The rows are grouped in 4 different ways at once. Each group adds its own fixed numbers to the row, and there is some noise. The rows also spread widely along 12 directions, which tell nothing about the answers.
Known rows, each followed by its group in each grouping:
[ 18, -15,  -3, -59,  -8,  31, -24,  -1,  14, -37,   5, -20,  15,   3, -11,
 -14, -53,  16,   4,   1,   0,  24,  23,  -8, -16,  18, -11,  49] => S H rak (2)
[  4, -17, -21, -15,  -4,  17,  12,  10, -13,  -1, -21, -25,  -6,  45, -16,
  -6, -25, -25, -35, -56, -21,  34, -47,  -9,  14,   9, -11,  12] => E K lilep (5)
[ -8, -13, -55, -26,   9,  15,  50,  29, -31,   3, -17, -19,   0, -10, -12,
  -5,  15,   3,  43, -42,  17,   4, -16, -32,  16,  43,   0,  37] => A M rak (1)
[-33,  -7, -49, -29,   9,  16, -47,   1, -15, -30,  30, -10,   9,   0, -19,
  -4,   3,   1, -16,  22, -15, -43,  51, -16, -47,  16, -19,  -5] => S H Tapi (2)
[  6,  -1, -34, -28,   1, -13, -24, -25,  14,  30, -13,   7,  -9, -27,   0,
  11, -23,  76,  25,   8,   1, -28,  32,  29,  48, -26,  20,  -7] => A K Tig (4)
[-16, -17, -43, -35, -12,  30,  33,  15,  -2,  -7, -20,  -3, -14, -33,  -1,
   7, -21,  50,  30, -19,  14,  10, -10,   5,  -9,  -1, -12,  28] => X M Sab (4)
[ -9, -11,  13,  -8, -18,   9,  28,  -3,  14,  -9,  25,   2, -31, -10,  -3,
   5, -18, -37, -39, -28,  -1,   8, -11,  -4, -27, -34,  25, -36] => X P Tapi (1)
[ 26,  23,  37,  24,   5,   0,  61,   5,   9,  -8,  29, -24,  17,  16, -31,
  -8, -35, -40, -10,  -1, -33,  37,  12,  -9, -13,  39,  43,  47] => E Z lilep (3)
[  0,  -3, -42, -53,  -1,   2, -40, -32,  13,  13,  -7, -21, -21,  -1,   4,
  -3, -36,  46, -22, -24,  11, -18,   1,   2,  18, -43, -12, -15] => A Z Sab (3)
[ -7,  36,  52,  23,   9, -10,  20, -37,  20,  11,  10,  10,  11, -44,  30,
   9,   3,  15, -25,  31, -22,   7,  19,  37, -38, -31,  -7,  22] => A P Tig (0)
[ -8, -10, -68, -25,  30,  21,   0,  -9, -40, -25, -14, -17,  26, -10,  24,
  -9,  27, -12, -19, -24, -23,   7,  -1, -40, -23,  18, -60,  25] => A M lilep (0)
[-54,  28,  -7,  22,   4,  15, -25,  -7, -30,  22, -25, -15,   1,  11,  10,
  23,  16,   7, -24, -17, -16, -21,  -9,  30, -11,  27, -55,  41] => X H Tig (5)
[-20,  10,  18,   2,   6,   7, -15,   2,  -9, -15,  11,   5,  10, -40,   4,
  -4,  -1,  18,  41,  37, -20, -18,  64,  23, -27,  45,  12,  46] => S Z rak (1)
[  1,  14,  33,  43, -22, -30,  27,  -8,   1,  27, -31,   1, -42,   1,  -6,
   7, -43,  -3, -19, -43, -20,  -4, -11,  28,  55,  -9,  46, -28] => X M Tig (5)
[-44,  -6, -54,  -9,  14, -12,   3,  21, -26,  -6, -11, -15,  17,  44,  -8,
 -31,  29,  39, -24,   7, -39, -29,   6, -35, -37,  16,   1,  -6] => A H Tig (1)
[-36,   6,  -9,   3,  -1, -23, -55,  -8, -28,  21, -26, -11, -26,   6,   7,
 -11,   5,  15,  -3, -34,  -5, -42,   3,   1,  23,   0,   9, -21] => X Z lilep (2)
[  4,  35, -13,   6,  17,   4,  -1, -18,  20,  10,  19,  -9,  27,  11,  -7,
   1, -26,  61, -23,  40, -38, -12,  28,  19, -29,  -5,   5,  46] => X Z Tapi (1)
[ -5,  -6, -39, -57,  -2,  44,   7,  16,  14, -25,  37, -19,  16,  23, -31,
  -3, -23,  -4,  -9,  -5,   8,   6,   4, -21, -47,  20, -14,  35] => S H Tig (1)
[ 12,  -4,  16, -29,   2, -24,  -7,  13,   7,  -7,  -1,   6,  13,  22,  14,
 -61,  29, -19,  15, -21,   5,  -4,   0, -59,  -9, -28,  28,   7] => X M rak (5)
[ 24, -36, -10, -54,   7,  10,   1, -15,  20,   2, -21,  44,  23,  -7,  42,
 -14,  11,  69,  18,  16,  -4,   4,   7,  14, -11, -43,  -2,  -4] => S H Tapi (1)
[  3,  12, -49, -19,  20, -24, -29,  -6,  -5,  13,  32, -13,   3,  36, -17,
 -19,  18,   2, -18,  -8,  -5, -48,  25, -38,   2, -10,  24, -24] => A Z Sab (4)
[-37,   7, -56, -12,  -2,  29, -13,   6,   2,  11,  34, -20,  -9,  -3, -40,
  39, -15,  11,  -3,  -3,  13, -33,  15,  24, -12,  28, -18,  22] => E H rak (4)
[-38, -46,  15, -26, -26,  26,  -6,  16,   2, -30, -11,  10, -13,  -3,  16,
 -18, -13,  -6, -11,  -8,  -5,  15,   1,  10, -47,  -9,   1, -11] => X P Sab (5)
[ 10,  51,   4,   0,  28, -36,  38, -11,  34,  25,  44,  -6,  31, -11, -18,
 -26,  20,  44,   3,  40,  -4, -25,  34, -22, -33, -42,  39,  20] => A P Tapi (0)
[  6,  32,   8,  -6,  15, -41,  -4,  13, -19, -11,  -7, -28,  -8,   6, -18,
 -52,   9,  -7,  22, -18, -15, -23,  34, -55,  16,  18,  34,  15] => S Z rak (5)
[ -8, -37,  38, -31, -32,  11,  -9, -16,  16, -16, -14,  35, -41, -84,  31,
   8, -24,  -2,  38, -18,  28,   1,  21,  37,   2, -26,  15, -28] => S M rak (0)
[ -3,  30,  -9,  21,   9, -27,  17, -18,  -5,   5,  -7,  -8, -22,   9,   3,
 -11,  -9,  10, -49, -13, -33, -16,   0,  -5,   1, -28,   6, -30] => X Z Tig (5)
[-64,  11,  19,  33, -12,  -1, -36,   5, -25, -19,   5,  -6, -27,   8,  -8,
  -4,  -3, -22, -30,   5, -37, -38,  28,  21, -45,  36,   1, -16] => S Z Tig (5)
[ 46,  -9,  14,  -9,   9,  26,  66,  11,  20, -11,  10,   7,  40,  13,  -4,
  -3, -32,   7,   0,  10, -16,  49,   2,  20, -20,  27,   8,  55] => S P rak (5)
[  1,  39,  44,  19,   4, -36,   1,  -9,   3,   2, -17, -18,   9,   3,   5,
 -36,  -7,   8,  -1,   0, -36,   3,  20, -18,   9,  -3,  28,  37] => A M Tig (5)
[ 24, -35,   4, -40,  -4,  29,  30,  14,  -4, -41,  28,  -2,   6, -25, -15,
 -15, -14, -54,  49, -14,  18,  27,  38, -27,  -6,  54,  23,  33] => A Z lilep (5)
[  9,  -3, -14,  -6,  11,   1, -40, -20,  24, -13,  69,  16,  32,  17,  -3,
  -1,   2, -38, -48,  34, -25, -28,  55,  -8, -45, -18,  14, -21] => X P lilep (4)
[  8, -19, -32, -21,  14,  26,  -4, -16,  -2,   4, -22,  28,  33,   2,  44,
   7,   7,  40, -15,   1, -16,   7, -15,  33, -26, -12, -46,  15] => S M Tig (0)
[-23,  -1,  19,  -7, -22,   1,  17,  16,  16,  11, -26, -13, -17,  -4, -13,
 -11, -40,  51,  22, -13,  -2,  16, -23,  22,  -2, -10,  31,  29] => E M Sab (2)
[ -3,  -4,  -7, -14,  -6,  -8,  -6, -16,  19,  29, -50,   9,  -1, -21,  27,
  -3, -27,  95,  12,  -3, -10,   4, -18,  46,  23, -42,  -1,  15] => E M rak (0)
[ 14,  12, -31, -21,  27, -12,  51,  -9,  20,   9,  21,  19,  21,  -5,   4,
 -18,  27,  34,  -4,  28,  -8,  -5,   8, -20, -34, -47,   3,  -7] => A K Tig (5)
[ -2, -42, -50, -43,  10,   4,  -5,  14, -11, -55,   3,  -5,  13, -26,   1,
 -33,  -7,   4,   7,  20, -23,   2,  49, -30, -20,   1,  15, -15] => E P rak (2)
[ 34, -19, -48, -61,  22,  -8,  -4,  10,   2, -10,  -8, -18,  47,  17,  -2,
 -53,  -2,  44,  27,   0,   0,   5,  29, -46,  17,   6,  21,  36] => A P rak (0)

New rows. What belongs after each?
[-37,  -6, -50,  -6,  17,  -1,  -1,  -5, -30,  -4, -14,  -4,  -4, -36,  10,
  -3,  17,  44,  15,   6, -16, -31,  31,   2, -16,  18, -16,  -4] => A Z lilep (0)
[ 36, -25,   8, -17,   2,  18,  50, -27,  12,   1,   1,  26,  -9, -31,  29,
  21, -12,   0,  -4, -13,  -2,  31,  -9,  25,   1, -19,   7,  -7] => A Z Tapi (1)
[ 26, -34,  -7, -40, -11,  18,  57,  29,  18,  11,  36,  -4,  15,  49, -43,
 -11, -13, -42,  20, -37,  36,  16,  -7, -31,  -1,  30,  51,  10] => A H Sab (3)
[ 24, -12, -93, -28,  21,  22,  23,  12,   0, -13,  38,  -9,  23,  18, -47,
  14, -28,   3,  -9,   7,  -5, -22,  49,  -8,   4,  41,  -9,   5] => S H rak (5)
[-44, -11, -45, -12,   7,  24,  29,  28, -11,  -1,  39,  17,   6,  -2, -12,
   1,  49,  -3,  26,  12,  23, -39,  10, -10, -69,  17,  -6,   0] => X Z Tapi (5)
[ -5,  40,  24,   6,  10, -25,  34,  13,  -3,   4,  21, -27,   2,  23, -17,
 -38,  26,  -6,   4,  -7,  -6,  -6,  -7, -52, -37,  10,  33,  32] => A Z rak (4)
[ 31,   9,  13, -33,  -2,   2,  51,   8,  40, -18,  33,  -5,  12, -22, -21,
 -28, -33,   9,  23,  15,  13,  21,  31, -22, -15, -17,  39,  34] => X P rak (5)
[ 11, -40,  33, -53, -31,  18, -35, -29,  26, -24,  12,  24, -41, -40,  16,
  10, -37, -32,  -7, -23,  14,   3,  26,  16,   5, -39,  16, -44] => S H Tapi (1)
[-32,  15, -55,  -6,  -2,  22,  16,   5,   0,  -6,  23, -24, -23, -14, -35,
  18, -34,  22, -16,  -1,   4, -25,  13,  12, -27,  15, -18,   8] => X Z rak (5)
[  3,  -2, -29, -12,  13,  13,  27,   1,  18,  18,  20,   1,  36,  25, -19,
   9, -17,  55,  -2,  30,  -9,  -2,  16,  20, -28,  12,   4,  34] => A H Sab (2)
[-28, -14,   6, -15,  -7, -28,   7,  21,  -4, -19,  12,   5, -17, -12,  -6,
 -49,  25, -24,  10, -12,   0, -23,  28, -49, -21, -22,  46, -45] => X P lilep (5)
[  8, -38,  22, -14,  -7,  31,  64,  18,  23, -17,  36,  28,  22,   2,  -5,
  -5,  -5,  -8,  28,  19,   6,  30,   8,  12, -58,  31,  29,  23] => A Z lilep (5)
[-14, -22, -69, -30,  12,  33, -27,  -1,   6,  24,   5,  21,  32,  24,  -4,
  25,  -6,  63,   2,  15,   1, -33,  16,  45, -12,  17, -40,  14] => S H lilep (5)
[ 47,  22,   4,  29,  18, -43,  30, -11, -10,  58, -19,  21,  -5,   1,   8,
  13,  15,  -4,  22, -43,   0, -21,   0,  12,  82,   3,  42, -11] => S M rak (4)
[ 21, -25, -57,  -3,  12,   6,  84,  27,  -7,   3,   8,   9,  19,  25, -36,
   3, -10,  26,   4,  -6, -14,  -2,   9,  -6,  -4,  36,  30, -12] => S H Tapi (0)
[ 21, -15,   7,  -6,   6,  -6,   1, -22,  14,  28, -22,  30,   6,  -8,  38,
   7,  -1,  45,   9,   4, -14,   5,  -5,  48,  20, -26,  14,  -1] => E Z rak (1)
[ -8,  49,  31,  36,   3, -18,  46,  -6,   9,  21,  13,  -2, -15,  -5, -14,
   7,  -9,  25, -11,   8, -20, -13,  -1,  23, -23,   3,  27,  10] => S Z Tig (4)
[ 47,  -9,  -8, -25,  12, -27,  55,  -3,  13,   8, -15,   9,  13, -17,  -2,
 -23, -12,  47,  37,   3, -10,  11,  35, -18,  44,  -6,  52,   8] => A H rak (1)
[ -7,  34,  28,   0,  26, -25,  20,  -2,  -5, -28,  -5,  -5,  30,  -7,  12,
 -49,  22,  33,  -8,  38, -50,   6,  32, -43, -63, -11,  -1,  32] => S H lilep (2)
[ -6,   8,  65,  26,  -7, -25, -19, -22, -24,  -4, -59,  -6, -23,  -7,  46,
 -17,  -4,   4, -21, -25, -50,  22, -13,  17,  17,  -5,   8,  10] => E Z rak (4)
[ -5, -23,   8, -44, -11,   9, -45,   8,  32,  -6,  31,  11,  14,  15,  -9,
 -26,  -5,  -4,  16,  17,   7,  -9,  21,   1, -26, -20,  24,   9] => E K rak (5)
[-16,  23, -39,   2,  16, -18,  46,  25, -24,  14,  -3, -26,  -7,   8, -26,
 -18,  20,  -6,   0, -40,   4, -15, -10, -42,  12,   7,  10,   2] => X P lilep (5)
[-14,   3, -45,   6,  22,   2,  33,  20, -39, -17,  11,  -4,   7, -19, -11,
   5,  27, -22,  11,  -2, -17, -22,  39, -17, -11,  47,   2,   2] => S P Tig (4)
[ 28,  18,  -9, -14,  25, -30,   3,  13,  -8,  25, -17,   0,  31,  30,   0,
 -40,  27,  24,  37, -19,  -6, -19,   9, -34,  33,   4,  27,  36] => S M Tapi (5)
[-50,  -9, -40, -14, -11,  52,  -3, -12, -10, -11,   5, -14, -26, -47,   1,
  50, -23,  10, -13, -14,  14,  -3, -13,  39, -42,  10, -56,  22] => A M Tapi (2)
[ 21,  -4, -50, -14,  12,   0,  34, -10,   9,  -3,   6, -13,   3,  32, -12,
  -5, -27,  55, -42,   0, -30,   2, -10, -10, -15, -16,  13, -12] => A Z Tapi (4)
[-40,  -7, -33,   3,   9, -21,  19,  32, -22,  17, -28,  -6,   8,  10, -12,
 -27,  20,  65,  29,   7, -15, -26,  19,  -1,  -1,  19,  26,   7] => A P Sab (5)
[-15,  11, -42,   0,  16,  -4,  46,  10,   2, -12,  31,  -6,   3, -18, -20,
  -4,  11,   2,  -6,  15, -14, -13,   9, -24, -44, -16,  12,  -6] => E M Tapi (2)
[-30,  12,   2,   2,   5, -10, -11,  -2, -16,  30, -32,  -6,  -8,  38,  18,
  -5,  33,   4, -32, -36, -12,  -7, -41,   5,  -5, -23, -29,   3] => E H Sab (5)
[  7, -23,   2, -11, -11,   0,  -8,   9, -11,   4, -12, -22, -10,  71, -17,
 -10, -24, -45, -48, -60, -16,  19, -39, -12,  18,   8,  18, -15] => E H Sab (2)
[ -6, -21, -29,  -9,  13,  25,  23,  -4, -20,  38, -31,  17,  18,  27,  29,
  25,  32,   9, -14, -38,   3,  15, -53,  36,  -2,   2, -46,  17] => E H Sab (0)
[ 16,  -4, -76, -43,   9,  31,   9,   3,  27,  13,  41, -11,  23,  32, -49,
  17, -45,  39, -13,   2,   3, -15,  16,   6,  -5,  13,  -1,  18] => S H lilep (1)
[-44,  11, -40,  22,  -2,   2,  27,  15,   1,  49,  24,  10, -18,  31, -30,
  23,  16,  11, -27, -16,  11, -44, -31,  22, -28, -12,  -1, -32] => X K rak (5)
[-26,  17, -33, -15,   7,  21, -30,   3,  -9,  18,  21, -15,   0,  -9, -25,
  18, -11,  14,  24,  -4,  16, -38,  32,  26,  -6,  38, -12,  35] => S Z Sab (0)
[ 32, -14, -13, -36,  12,   8,  63, -13,   6, -19, -14,  -3,  13, -20,  18,
 -20, -20,  36,   3,  -4, -13,  42,  -2, -20, -15, -11,   0,  19] => A Z lilep (3)
[ -5, -17, -11, -27,  -9,  39,  29,  -1, -12,   3, -24,  -2, -23, -22,  14,
  29, -21,  -8,  -4, -53,  15,  26, -35,  31,  12,  11, -24,  14] => S P Tig (1)
[-41,  13,   6, -17,  -8, -19, -57, -17,  23,   6,  33,  -9,  -8,   7, -20,
 -16,  -8,  23, -22,  19,  -3, -48,  35,  -7, -36, -30,  19, -23] => A H lilep (2)
[-24, -13,  16,  37, -23,  -5,  48,   6, -15,   6, -41, -10, -45,  19, -12,
  16, -35,   0, -50, -43, -40,  19, -38,  32,  13,   6,  15, -30] => E H Tapi (5)
[ 13,  61, -66,   0,  40,   4,   8, -24,   6,  21,  31, -30,  24, -16, -21,
  28, -10,  50,  -7,  29, -17, -24,  31,  13,   0,   7, -31,  63] => E Z rak (4)
[ -4,   6, -39,  25,  18,  12,  21, -17, -15,  38, -14,  16,  10,  -8,  23,
  48,  16,  13, -16, -17, -19,  -3, -24,  46,  12,   4, -36,  14] => E M lilep (4)
[-27, -14,  -5,  -5, -16,  31,  35,  18,  35,  14,  61,  17,   0,   2, -38,
  21, -21,  19,  24,  32,  24, -19,  22,  43, -59,  23,  31,   9] => A Z Sab (5)
[  9,  -1, -25,  -3,   2, -17,  32, -34,   4,  24, -26,  13, -38, -42,  19,
  20, -26,  60,  -7, -13, -11, -11,   4,  37,  42, -35,  17, -44] => A Z Tig (1)
[  5,  -9, -57, -64,  -7,  20,  25,   9,  26,  -9,  16, -29, -10,   6, -38,
 -14, -54,  68,  13,  -9,  28,   3, -10, -15, -10, -10,  20,  13] => A Z Tig (2)
[ 32,   7,  28,   1,  14,   8,  18,  -4,  17,   5,  40,  17,  41,   2,  -7,
  -1,  -9, -16,  28,  27,  -9,   2,  51,  13, -19,  39,  32,  44] => S Z lilep (3)
[ -5, -20,  22,  -7, -17,   7, -36, -31,  19,  -8,   3,  10,  -4, -38,   6,
  13, -56,  21,  -4,  32, -26,  -1,  60,  49,   2,  -1,  19,   2] => A K rak (3)
[ 30, -13, -76, -41,  23,  12,  36, -15,  12, -38,  31, -10,  14, -26,  -7,
  -4, -26,  10, -34,  18, -14,   9,  39, -24, -20, -24, -17, -13] => A P rak (5)
[ 57, -18, -65, -17,  18,  13,  51,  12, -16,  -9,  37, -17,  12,  41, -35,
  -2, -18, -69, -25, -48,   2,   8,   3, -44,  23,  42,  23,  -9] => X Z rak (0)
[ 13, -28,   4,  12,  -6,   0,  27,   0, -15,  19,  -6,   2,  -9,  59,  -7,
  13,  -8, -42, -50, -53, -10,   9, -42,   2,  11,  14,  22, -33] => A H Tapi (2)
[  9, -55, -47, -32,  -3,   9,  41,  28, -14, -22, -15,   1,   6,  39,  -6,
 -28,  -9,   1,  -1, -26, -17,  17, -15, -21,  -2,  20,  35, -27] => E Z Tig (3)
[ -3,  24, -22,  51,  26,   4,  74,  -8,  -8,  16,  21,  11,   7, -23,  -9,
  44,  -5,  12, -34,  24, -44,  -9,  25,  44, -24,  17,   1,   0] => S P Tapi (1)
[-31,   2, -46, -23, -10,  30,   6, -15,  10,  -4,  26, -24, -33, -21, -26,
  25, -40,  29, -34, -12,  12, -15,  -6,  19, -40, -12, -18,  -9] => A Z Tapi (0)
[ -9, -57, -15,   2, -12,   6,  42,  26, -12, -28, -16,  15,  12,  11,   2,
 -21,  -9,  17,   3,   2, -34,  13,   8,  -5, -29,  30,  39, -15] => A M Tapi (0)
[  8,  30,  -2,  49,  15, -15,  40,  -4, -13,  24,   3, -13,   6,  21, -10,
  14, -14, -16, -50, -14, -41,  -1,   0,  12,  13,  15,  17,   7] => X P rak (1)
[-36, -14,  12,  -5,  -3, -16, -26,   6, -31,  21, -40,  -2,   0,   8,  12,
 -25,  24,  14,  25, -23, -13, -15,   6,  -4,  16,  18,  18,   6] => A K lilep (3)
[-19,  25,   5, -36, -20,   8, -20, -15,  37,  -3,  33, -19, -39, -41, -26,
  10, -44,  29,  -8,  -3,  23, -23,  19,  12, -18, -44,  14,  -6] => S P Tapi (4)
[-30,  16,   3, -37, -10,  17, -74, -25,  10, -24,   8, -16, -13, -41,  13,
  -5, -19,  39,  12,  20,   0, -24,  43,   7, -27, -17, -17,  37] => X Z Tapi (4)
[-38, -10,  24, -26, -20,  27, -76, -24,  -2, -22, -14,  -5, -14, -19,  19,
   8, -26,  11, -24,  -4, -13, -10,  23,  33, -30,  -3, -35,  14] => S H Tapi (0)
[-10,   3, -19,  16,   0, -34,  30,  17,  -9,   3, -35,  -6,  -5,  23,  -9,
 -39, -12,  42, -11, -18, -40,  -7,  -4, -25,  13,  -9,  35, -18] => X M lilep (5)
[-56,  33,  29,  -3,   2,  -5, -10,  -6,  -3,  22,  -9,  -2, -18, -33,  18,
  -1,  32,  35,   1,  -3,  15, -25, -20,  18, -49, -37, -17,  11] => S P Tapi (2)
[-47, -21, -59, -19, -12,  32,  14,  -1, -18,   7, -24,  -4, -25, -41,   4,
  32, -13,  33,   9, -27,  15, -15,  -9,  32,  -1,  11, -30,  -5] => A M Tig (3)
[ 33, -27, -35, -35,  15,  -7,  -3,   7, -26,  -4, -39,  -3,  14,  49,  13,
 -37,   2,   7, -16, -42, -31,  16, -20, -37,  28,   2,   7,  -4] => S K rak (1)
[ 16, -21,  12, -35, -23,  26,  14,   8,  16, -25,  15, -29, -10,  -9, -45,
  -1, -81,  -5,  21,  -9,   1,  37,  27,   4,  10,  32,  40,  42] => A K Sab (2)
[-17,  -3,  -5, -15,   8,  15,   5,  21,  -9,   6,  17, -11,  28,  55, -15,
 -17,  35, -22,  -6, -15,   2,  -6, -13, -28, -40,  31,  -7,  39] => A H Tapi (5)
[ 33, -32, -16, -34,   8,   1,  46, -20,  -9,   8, -20,  25, -15, -53,  25,
  16,   7,  -6,  35, -31,  16,  15,  21,   4,  52, -12,  10, -16] => A H Sab (1)
[-27,  33, -32,   6,  21, -30,   1,  -7, -30,  25, -16, -27, -24, -14,  -1,
  -3,  29, -14, -19, -47, -13, -25,  -9, -23,  32, -21,  -1, -19] => E P lilep (1)
[ 36,  -3,   8, -33,  -8,   1,  46, -15,  43,  27,  -3,   3,   5,  13,  -3,
  -3, -36,  52, -10, -17,  17,  26, -30,  13,   6, -36,  17,  13] => A H rak (0)
[  9,  -7,  20, -29, -24,   6,  27,   9,  48,   1,  34,   5, -16,  -7, -31,
  -5, -48,  29,  10,   6,  17,   3,  14,  16, -19, -25,  55,  -8] => S P Sab (4)
[-11,  17,  53,  39,   0, -25,  31,  17, -17,   2, -29,  -9,  11,  -6,   1,
 -24,  -1,  -2,  29,  -3, -41,  22,   6,  -3,   1,  33,  40,  48] => E M lilep (2)
[ 23, -25, -45, -41,  14,  26,  -6,  11,  14, -18,  41,  13,  44,   3, -10,
  -2,  -5,  10,  22,  32,   2, -11,  51,   1, -24,  27,  12,  25] => S P rak (4)
[  9,  -4, -30,  30,  -2,  -8,  63, -14,  -1,   8, -32,  10, -27, -28,   3,
  29, -43,  28, -29, -16, -38,  14, -11,  46,  36, -17,   5, -31] => E M Tig (5)
[-64, -27,  27,  21, -14,   9,  -9,  32, -35,  27,  -9,  24, -18,  25,   8,
   5,  45, -26,  23, -36,  15, -32, -31,  29, -37,  48,  14, -20] => S Z lilep (2)
[-29,  30, -12,   6,  19,   2,   1,  11,  -6,  37,  23, -13,  24,  11, -12,
   5,  37,   0,  16,   0,  18, -31,   6,   8, -17,  25, -10,  50] => A P rak (5)
[ 14,  -6,   2, -10,   2, -12,   8, -19,  15,  32,   5,  16,   3,  31,   7,
   6,   0,   9, -27, -18,   5,  -9, -21,  11,   9, -29,  17, -28] => A H Tig (2)
[-64,  23,  14,  39,   7,  10,  17,   4, -27,  39,  -8,   7, -17, -30,  14,
  37,  41,  10,  23,   0,   6, -23, -17,  58, -34,  22, -22,  26] => E Z Sab (2)
[ 30,  -7,  13,  -8,   4, -24,  28,   2,  -6,  -2, -11,   3,   7, -30,   3,
 -25,  -2, -10,  46, -17,   0,   6,  35, -22,  40,  20,  48,  16] => A M rak (0)
